The same things were measured in two ways. Each way mixes the same 5 hidden numbers, adds some noise and spreads widely along 3 directions of its own, which tell nothing about the thing.
(in the rows, 128 means zero)
Some things both ways: the first way, then the second way.
[ 92 157 169 149 142 159  97 218 131]
[130 153 119 124 199 111  49 169  93 126 152 111 120]

[182 170 142 142 104 142 205 127 128]
[134 104 125 122 126 147 180  50 183 105 121 156 157]

[ 96 159 123 105 113 190 106 144 141]
[120 137 118 120 114 134 147 146 114 122 159  69 105]

[137 129 178 168 111 125 157 168 134]
[138 139 123 116 144 134 136 135 126 128 130 109 133]

[123 154 189 132  99 130 142 152  94]
[131 152 133 136 108 153 177 112 163 118 165  97 146]

[153 102 157 124 120  88 129 214 159]
[ 90 168 122 139 162  91  94 127 176 143 132 191 139]

[140 142 144 122 152 112 116 252 170]
[107 170  95 133 189  96  90 121 171 121 173 170 132]

[158 159 131 107  70 127  49 142 151]
[ 99 105 152 116 121 111  73 137 134 172  74 102 102]

[127 128 145 172 170 167 196 156 116]
[139 118 126 121 116 158 168 107 123 104 153  84 131]

[113 176 140 110 109 174 168 169 148]
[105 128 110 119 110 117 168 116 143 125 153 100  97]

[153  73 127 135 156  95 112 152 141]
[130 166 139 143 174 108  78 153 142 140 116 161 154]

[171 158 114 152 131 146 139 219 217]
[116 128  90 100 165 115 129 118 136 122 132 139 108]

[ 92 158 168 111  91 169 171 130 102]
[ 95 113 142 129  57 153 184  93 153 118 111 118 143]

[118 104 105 105  77 162  22 102 187]
[115 156 121 137 129 113 140 154 117 125 151 105 115]

[128 134 189 142 134 117 193 150  76]
[126 128 159 138 137 134 100 106 162 140  88 158 166]

Other things, the second way, with their names:
(203): [140 132 112 124 170 128 133 107 132 105 134 152 148]
(361): [131 153 128 133 147 122 137 108 187 137 137 145 142]
(127): [160 114 126 121 154 174 148  74 140  83 170 103 161]
(183): [128 142 111 116 130 130 161 145 117 119 153  92 112]
(201): [123 141 116 141 140 133 151  98 147  97 164 140 150]
(225): [126 145 142 146 118 142 152 127 131 117 144 122 155]
(399): [130 114 135 126 124 147 143  90 160 121 133 121 143]
(356): [114 131 125 137 121 126 165  83 168 112 140 154 145]
(280): [103 148  83 119 147 103 179  80 195 114 146 184 122]
(290): [ 87 119 133 127 128 111  90 114 143 138  78 168 131]
(386): [114 107 144 116  89 133 144 115 160 159  98  92 111]
(156): [148 161 105 106 187 112 108 143 169 152 140 124 122]
(389): [136 110 138 117 100 153 174  81 188 141 122  97 126]
(49): [148 131 154 137 138 139 137  99 171 134 126 129 159]
(314): [101 104 128 118 107 141 137  84 154 122 119 130 126]
(263): [129 130 144 124 141 109 119 126 163 160  88 137 128]
(41): [114 138 125 122 123 124 127 144 119 137 132  89 111]
(151): [149 148 157 132 111 149 154 152 143 155 121  80 144]
(312): [111 152 103 124 147  96 160 112 185 141 127 166 121]
(148): [103 130 114 120 130 130 117 122 132 119 137 122 119]
(6): [106 175 139 125 112 126 108 192 141 167 129  82 110]
(378): [ 68 119 121 130  99 102 157  86 169 129  68 211 139]
(380): [101 129 138 135  82 135 151 133 123 133 129  88 119]
(162): [143 136 153 121 128 146 125 130 172 154 114 105 148]
(97): [115 146 174 139  85 128 115 166 147 179 115  55 108]
(114): [105 119 148 133 108 134  95 156  84 136 100  98 126]
(397): [126 121 165 130 126 142  79 143 118 148  89 107 145]
(317): [132 122 100 100 144 128 157  82 200 142 152 105  97]
(372): [104 136 183 151  65 156 100 176  93 146 126  48 128]
(178): [ 92 141 131 144 127 126 107 132 112 106 114 171 157]
(222): [133 160 132 132 167 117 111 133 168 139 129 149 149]
(277): [101 126 124 144 112 132 145 102 120  94 154 129 133]

Some of these things the first way, each followed by its name:
[169  70  65 112 126 127 144 117 224]
(378)
[102 111 174 145 120 150 150 127 102]
(225)
[202 236 130  99  89 111 166 200 150]
(317)
[132 195 137 141 133 185 131 138  90]
(127)
[177 134 101  87 116 112 192 156 182]
(312)
[183 155  95  94 152 108 174 203 160]
(156)
[171 199 110  84 109 144 195 116  95]
(389)
[154 189 165  87  51 111 136 142 112]
(361)
[105 102 157 149 140 146 135 157 125]
(380)
[140 110  88 143 192 170 200 138 150]
(203)
[124  87 153 117 138  96  89 195 133]
(6)
[123 133 137  64  81 123  64  89  89]
(97)
[176 127 111  97 106 113 161 112 145]
(263)
[138 114 138 140 132 140 157 177 157]
(290)
[104 173 179 135  87 157  92 204 151]
(148)
[ 33 104 172 112 135 181  57 109  52]
(372)
